There are 5 ways to turn a row about zero (a turn may also mirror it). The second row of each pair is the first, turned, with some noise. The first 45 pairs use one turn. New pairs use 2 turns, one after the other, and a turn may come again.
Some pairs, each with its turns in order after it:
[-1.14 -0.32 -0.63 -1.30  1.53  2.36 -0.52 -0.82]
[ 0.38 -2.73 -0.85  0.13 -0.27 -0.20 -0.56  2.10] -> X

[ 0.62 -0.20 -0.91  0.39  0.90 -0.02  0.22 -2.24]
[-1.84  0.34  0.37  0.12  0.01 -1.52 -0.51  0.82] -> E

[-4.19 -0.42 -2.27 -1.13  0.32 -4.19  0.00 -1.00]
[ 1.45  2.62  0.83 -2.42 -1.55 -4.36  0.83  2.53] -> F

[-4.19 -1.48  0.42  0.01  4.19 -0.83  2.57 -2.51]
[ 0.87  1.76 -3.84 -3.05  0.55 -1.24  3.37  3.29] -> F

[-0.59 -1.01  1.48  0.34 -0.65 -0.02  1.25  1.62]
[-1.50  0.59  0.39 -2.10 -0.83  0.16  0.32 -0.52] -> X

[ 0.01 -0.56  0.35  2.08 -0.05 -2.89 -1.41  0.24]
[ 1.13  1.53  1.12  1.88 -0.99  0.24 -0.18 -2.75] -> R

[-2.44 -0.55  2.89  0.25  1.37 -0.21 -0.45  0.38]
[ 0.08 -2.52  2.40 -1.13 -0.81  0.31  1.86 -0.52] -> Y

[ 0.68 -0.05  3.11  1.82 -0.19  1.99  0.88 -1.17]
[-0.28  0.52  0.71  1.80  1.83  1.85 -2.11  1.65] -> E

[ 0.10 -0.48 -0.10  0.61 -0.20 -0.87 -0.42 -0.64]
[ 0.34  0.32  0.28  0.90 -0.25  0.47 -0.41 -0.52] -> R

[-1.60 -2.61  1.33 -0.06  2.01 -0.33  2.13 -0.66]
[ 1.63  0.38 -0.29  0.43  2.31 -2.88  0.41  1.94] -> E

[-0.87  1.08  0.79 -0.74  0.00  0.47 -1.69 -0.31]
[-0.12  1.39 -1.32  1.29 -0.34  0.36  0.57 -1.02] -> E

[-1.71  0.21  4.05  1.22 -0.43 -1.99  1.45  0.39]
[ 2.16  1.85 -1.13 -1.55  3.95  1.41 -0.82  0.52] -> E

[ 0.81  0.00  0.02 -1.59  0.30 -1.08 -0.81 -0.75]
[ 1.14 -0.55  1.62  1.20 -0.79 -0.91  0.48 -0.20] -> X

[-0.99  1.57  0.83  1.82 -1.12 -0.10  0.00 -2.12]
[-1.17 -1.12  0.37  0.71  1.70  2.04 -1.80 -1.80] -> X

[-0.18 -0.05  2.28  0.46  1.29  1.15  1.88  0.82]
[-1.51 -1.99 -0.87  1.57  0.53 -1.45  0.90  0.04] -> R

[-0.07 -0.10  0.15 -0.49  0.86  0.42 -4.19 -0.45]
[ 0.57 -2.50 -1.52 -2.35  1.61  0.71 -0.03  0.19] -> Y

[-0.77  0.17  1.37  0.14  3.15 -0.20 -0.25  0.79]
[ 0.73  1.03 -1.65  0.61  0.52 -0.37  1.56  2.19] -> E

[-0.74  1.16 -2.59 -1.54 -0.32  0.66 -3.30 -1.07]
[ 0.91 -2.33  2.84 -0.16 -2.75 -0.86  1.57  0.03] -> F

[ 1.50 -2.77  1.40 -1.18 -0.68 -1.17 -0.92 -0.48]
[-1.08  0.73 -0.13 -1.13 -1.68  1.63 -2.52  0.60] -> F

[-1.83 -1.22 -0.60 -0.54 -0.91 -0.32 -0.21  0.86]
[ 0.93  0.00  0.55 -2.48  0.64 -0.34  0.17  0.35] -> X

[ 3.97  1.81  0.84  0.91  0.28 -0.05 -0.24 -0.56]
[-2.79 -1.44  1.76  0.73  2.35  1.55 -0.76 -0.31] -> F

[ 1.20 -0.87 -0.42 -0.48 -1.64 -1.67  2.50 -2.09]
[-1.00 -0.25 -1.04 -2.62  1.28 -1.58 -2.81 -0.07] -> F

[-0.15 -1.07  1.71 -0.71  0.12  0.84  2.27 -1.93]
[-1.05 -2.61 -1.51  1.03 -0.59  0.75 -0.95  1.00] -> R

[-2.93  0.54  3.88  0.97 -0.67 -1.95 -0.04  0.76]
[-0.59 -1.71  3.04  2.63 -1.66 -2.40 -1.43 -0.91] -> R

[-1.84  1.27  1.12  0.07 -1.14  0.13  0.00  0.04]
[-0.19 -0.81 -0.29  1.21 -0.94  1.01  1.73 -0.04] -> Y

[ 0.31  0.27 -1.22  1.16 -1.93 -0.72  0.89  0.61]
[ 0.29 -0.93  1.49 -2.25 -0.23  0.65 -0.79 -0.20] -> E

[ 0.36  0.36  2.57 -0.53  0.16 -4.19 -0.03  0.24]
[ 0.98  1.08  2.49  0.09 -1.37 -0.87 -0.03 -3.79] -> X

[ 0.78  0.55  0.52 -0.72  2.63  0.54 -1.78  1.60]
[-1.54  1.05  0.30 -0.22  2.96 -1.24  0.49 -0.90] -> R

[ 1.24 -0.29  1.17  0.01 -0.09  1.01 -1.87  0.11]
[-1.64 -0.48  0.44  0.91 -0.22 -1.62 -0.42  0.79] -> X

[ 0.13 -0.02 -0.30 -0.49 -0.71  0.73 -1.26 -2.35]
[-0.36 -1.06 -1.39 -0.42  0.12  2.40 -1.51 -0.06] -> Y

[-0.99  1.64  0.14  0.11 -0.34 -1.28 -0.77  1.08]
[ 0.59  1.68  1.93  0.29  0.37 -0.81  0.42  0.13] -> F

[-0.65 -0.51  2.75  0.17 -0.37 -0.54  2.65  2.57]
[ 1.47  3.00 -1.61  0.93  2.06  0.81 -1.64 -0.72] -> F

[ 0.10  0.37 -1.07 -1.52  0.34  0.61  0.26 -0.18]
[ 1.23 -1.54  0.58 -0.41 -0.04  0.10  0.08  1.01] -> F

[-2.02 -1.34 -2.58  0.05  0.75 -0.35  0.98 -1.27]
[ 2.37 -1.06 -1.54 -1.24  1.77  0.41  0.31  0.09] -> X

[ 2.46  0.03 -0.91 -0.79 -0.44  0.63 -0.86  1.82]
[-0.26 -2.41 -0.20  0.82 -1.65  1.42  0.65 -0.30] -> E

[-2.95  0.75 -0.96 -1.65 -1.03 -1.39 -0.05  1.27]
[-0.69 -1.72 -1.05  2.56 -0.43 -0.98  1.53  1.80] -> Y

[-2.18  0.29  0.00 -1.18 -0.75  0.92  1.25 -0.82]
[ 0.96 -1.74  0.76 -1.42 -0.01  2.10  0.05  0.78] -> X

[-0.25 -0.35  4.19 -0.79 -1.79  2.28  3.96 -0.63]
[-2.24  0.38  1.81  0.44 -5.33  1.23  0.49 -2.67] -> Y

[-1.22  1.78  0.02 -1.11 -0.37  1.37 -0.81 -1.33]
[-0.58  0.45  0.90 -0.85  0.21 -0.60 -1.43  2.27] -> R

[-3.44 -2.03 -1.74  2.63 -1.11  0.01 -4.19 -2.05]
[-0.14 -4.01  0.09  1.32  4.85  2.55  0.00 -0.86] -> Y

[-2.51 -1.01  0.01 -0.28  0.67  0.05  1.32 -0.94]
[-0.17 -1.66  2.39  1.54 -0.70  0.01 -0.07  0.14] -> Y

[ 1.70  0.61 -0.02 -0.99  0.06  1.36 -1.40 -1.00]
[ 0.54  0.92 -1.06 -0.61  1.93 -0.32 -1.37  0.95] -> R

[ 1.99  0.90  1.76 -0.32  1.61  0.62 -1.02 -1.38]
[ 1.36  0.04 -0.32 -3.12 -1.04  1.16 -0.55  0.03] -> Y

[-1.44  0.08  0.33  0.35 -0.33 -1.57 -0.30 -0.37]
[-0.02  0.37  1.17  0.87 -1.37  0.31 -0.38 -0.32] -> R

[ 0.98  0.11  3.19 -0.42  0.52  1.29  0.11 -1.12]
[-0.78  0.41 -0.62  2.23  2.49  0.98 -0.37  0.41] -> E

New pairs. What belongs after each?
[ 0.19 -1.58 -2.84  0.22 -0.14  1.26 -1.06 -1.94]
[-1.33  0.60 -1.00  0.95 -1.50  0.97 -0.25  3.17] -> R X

[ 4.19 -3.06  0.08  2.77  0.87 -0.93  0.50 -1.18]
[ 1.22 -4.47 -0.14  2.47  2.88 -0.89  1.82 -0.32] -> F Y

[-0.21 -1.53 -0.14 -0.02 -2.28  0.31 -2.20  0.73]
[-1.16  0.15 -1.68  0.50  0.13  2.82  0.52 -1.14] -> F Y

[ 0.73  1.26  4.04  0.11 -2.56  0.11  4.19  0.25]
[ 0.89 -3.26 -1.50 -2.79 -0.25 -2.77 -3.33 -1.57] -> R E

[-0.74 -0.79  1.15 -0.10 -0.12 -0.63 -3.37 -1.45]
[ 1.36 -0.69  0.31  2.51 -0.32 -2.68  1.31  0.30] -> Y E

[-0.45  0.29  0.96  0.32 -0.48 -2.84 -1.34 -0.79]
[ 0.99  0.33  0.23  1.42  0.29 -0.86 -2.53  0.62] -> R R

[ 3.20  0.47 -0.26 -2.88 -0.98  0.10  0.39 -1.64]
[ 0.52  0.92  0.22 -0.21 -3.43  0.66  0.50 -2.87] -> Y E

[ 0.34 -0.22 -1.30  1.56  0.82 -2.55  0.86  1.52]
[-0.05  0.68 -1.08 -1.65  1.08  1.42  1.87  1.41] -> Y E

[-1.51 -0.74 -2.17  0.40 -0.41  0.27  0.18  1.66]
[ 0.85 -0.13 -1.67 -0.24 -0.99 -2.03 -0.05  1.27] -> X Y

[ 0.56  0.79  0.72 -0.01  0.27  0.40  1.53 -0.07]
[0.74 0.27 0.03 0.54 0.58 0.37 0.95 1.19] -> E E

[ 1.31  0.59  0.21 -1.22 -0.90 -1.24 -1.57 -2.98]
[-0.56 -2.66  2.35 -0.25  0.92  0.71 -1.15  1.01] -> F R

[-0.08 -1.70 -0.89 -1.43  0.71  0.12 -0.10 -0.17]
[ 0.50  0.01  0.90  2.21  0.10 -0.74  0.70  0.84] -> R E

[-0.23 -2.39  0.64  1.34 -0.02 -0.22 -3.93 -0.31]
[-1.56  0.48  2.15 -1.72  1.85  3.08 -0.66  0.73] -> F X

[-0.71 -4.19  0.34 -0.96  0.28  0.88 -4.19  0.84]
[-2.46 -2.18 -0.67 -3.15 -2.64 -0.93 -3.57  0.02] -> E E

[ 0.27 -1.21  0.94  0.64  0.13 -0.94  0.47  0.16]
[ 0.74 -0.37  1.33  0.23 -0.33 -1.03  1.22 -0.35] -> F F

[ 0.87  1.57 -1.64 -0.02 -1.87  1.00 -1.55 -2.73]
[-0.49 -0.28 -2.23  1.22  1.12 -0.66 -0.69  3.31] -> Y X

[-0.65  0.11  2.02  0.94  2.54  0.57  0.12 -1.50]
[ 1.39 -0.24  0.78  2.22 -1.93 -1.23 -0.63  0.19] -> F Y

[-0.55  0.25  2.21 -0.88 -0.74 -0.55  0.66 -0.30]
[-1.64 -1.17  0.24 -0.78  1.75  0.16  0.33 -0.36] -> R Y

[ 0.33 -0.22 -0.46 -0.59  0.67  3.72 -0.70 -1.01]
[ 0.89 -1.54 -1.87  0.65  0.07  2.49  1.15  1.60] -> F R

[-0.50 -0.12 -0.78  0.96  1.29  0.74  0.51  0.96]
[-0.27  0.15  0.09  1.26 -0.78 -0.68  0.40 -1.85] -> Y X

[-1.95  0.05  1.49  0.80  0.65 -0.16 -1.62  0.76]
[ 0.36 -0.32 -0.01  0.05  2.77 -0.57  0.16 -2.10] -> F F

[-2.89  0.74  1.82  0.01 -0.09  0.81  0.23 -1.28]
[-1.90 -0.29  2.21 -0.08  1.54 -0.13  1.87 -0.36] -> F E

[ 0.34  1.27  1.26 -0.46 -1.86 -4.19 -0.24  0.38]
[-2.11 -0.03 -1.09  0.85  1.65 -0.35 -2.64 -2.86] -> R E

[-0.03 -1.77 -1.93  0.73 -1.09 -0.98 -0.91  0.09]
[-1.43 -0.27 -1.26 -0.47  0.36 -0.07  2.01  1.19] -> X E

[-0.60  0.13 -3.65  1.37  2.74 -1.18  1.37  0.35]
[-0.54  0.89 -1.01  0.79  1.51 -2.33  0.20 -3.90] -> Y R

[-0.12 -0.49 -0.34 -2.90  0.43  0.05  0.88  3.08]
[-1.89 -1.31  2.04 -0.14 -2.12 -0.98 -1.75  0.81] -> R Y

[ 1.04  0.24  1.07  1.12 -0.09  1.23  2.15  0.09]
[-1.55  1.18  0.66  0.03  1.16  0.92 -0.54 -1.04] -> Y E

[-0.20 -0.90  0.75 -0.07  1.50  0.68 -1.13  1.71]
[-1.80  1.24 -1.00  0.32  0.28  1.17 -0.03  0.77] -> F X

[-2.13  1.09 -4.19  3.05  2.88 -1.43  1.25  0.11]
[-1.09 -0.53  0.52  0.70 -2.85  0.50  3.09 -4.81] -> F R

[ 0.40 -0.71  1.24 -0.61  1.29 -0.74  1.84 -2.10]
[-1.68  0.28  0.81 -1.71  1.36  0.86  1.06  0.84] -> F R

[ 1.91 -0.83  1.20 -2.71 -0.07  0.48  0.03  0.67]
[ 0.18 -0.97 -2.84 -1.02  0.98 -0.93  0.75 -1.09] -> E X

[-1.06  0.26 -1.54  0.76  0.06 -2.42 -0.02 -1.54]
[-0.70 -1.16 -0.99  0.61 -0.74  0.23  0.28  2.88] -> E Y

[ 1.97  0.43 -0.88 -0.69  2.12  0.12  0.68  0.65]
[-0.84 -1.19 -1.38 -0.85 -0.26  1.36  1.06 -1.52] -> Y E

[ 0.80  0.84  0.13 -0.10 -0.78 -1.35 -2.88 -4.19]
[-4.31  1.76 -2.02  0.96 -0.38  0.74  1.22  1.26] -> X F

[ 0.53  0.59  1.13  1.48 -0.79 -0.40 -0.42 -0.65]
[-0.13 -0.63  0.16  0.31 -0.10 -0.37 -1.33  1.65] -> E X

[ 1.40 -0.56 -0.34  4.19 -0.13 -0.06  0.16  2.23]
[ 0.60  1.49 -2.56  2.00  0.48  1.98  1.79 -2.47] -> R X

[ 1.46  0.33  0.85 -0.39  3.89  0.11  0.57  0.58]
[ 0.65  2.25 -1.95 -2.40 -0.41  0.92  0.79  0.53] -> E X

[ 0.32  3.57 -0.11 -0.50 -2.41  1.46 -0.52 -2.46]
[-1.50  0.21  1.06  1.94 -1.03 -2.17 -2.25  3.16] -> E R

[-0.46 -4.19  1.72 -0.12  0.55  0.36 -0.64 -0.40]
[-2.80  0.33  0.82  1.86 -1.34 -1.02 -1.17  2.65] -> E F

[ 0.42 -4.19 -0.17  0.15 -2.69 -0.24 -2.79 -1.14]
[-2.32 -1.57 -3.45  2.81  0.50  2.46  0.87 -0.62] -> F Y

[ 0.02  0.80  0.64  0.15 -0.75  1.08  0.80  0.04]
[-0.58 -0.30  0.07  0.57  1.15  0.72  0.38  0.05] -> Y X

[-3.05 -0.17  0.91  0.84  0.25  1.12  0.31  2.58]
[-2.36  1.72  3.25  0.22  0.30  1.01 -0.72 -0.28] -> Y Y

[ 2.12 -1.42 -0.20 -0.07  0.07  0.58 -1.62  2.28]
[-1.20  0.52  0.04  0.58  2.09 -0.41 -1.77 -2.40] -> E Y

[-0.10  0.04 -0.50  1.54  1.34  0.71  1.14  1.17]
[ 0.59  1.19  1.59  1.97 -0.04  0.26  0.22  0.22] -> R Y

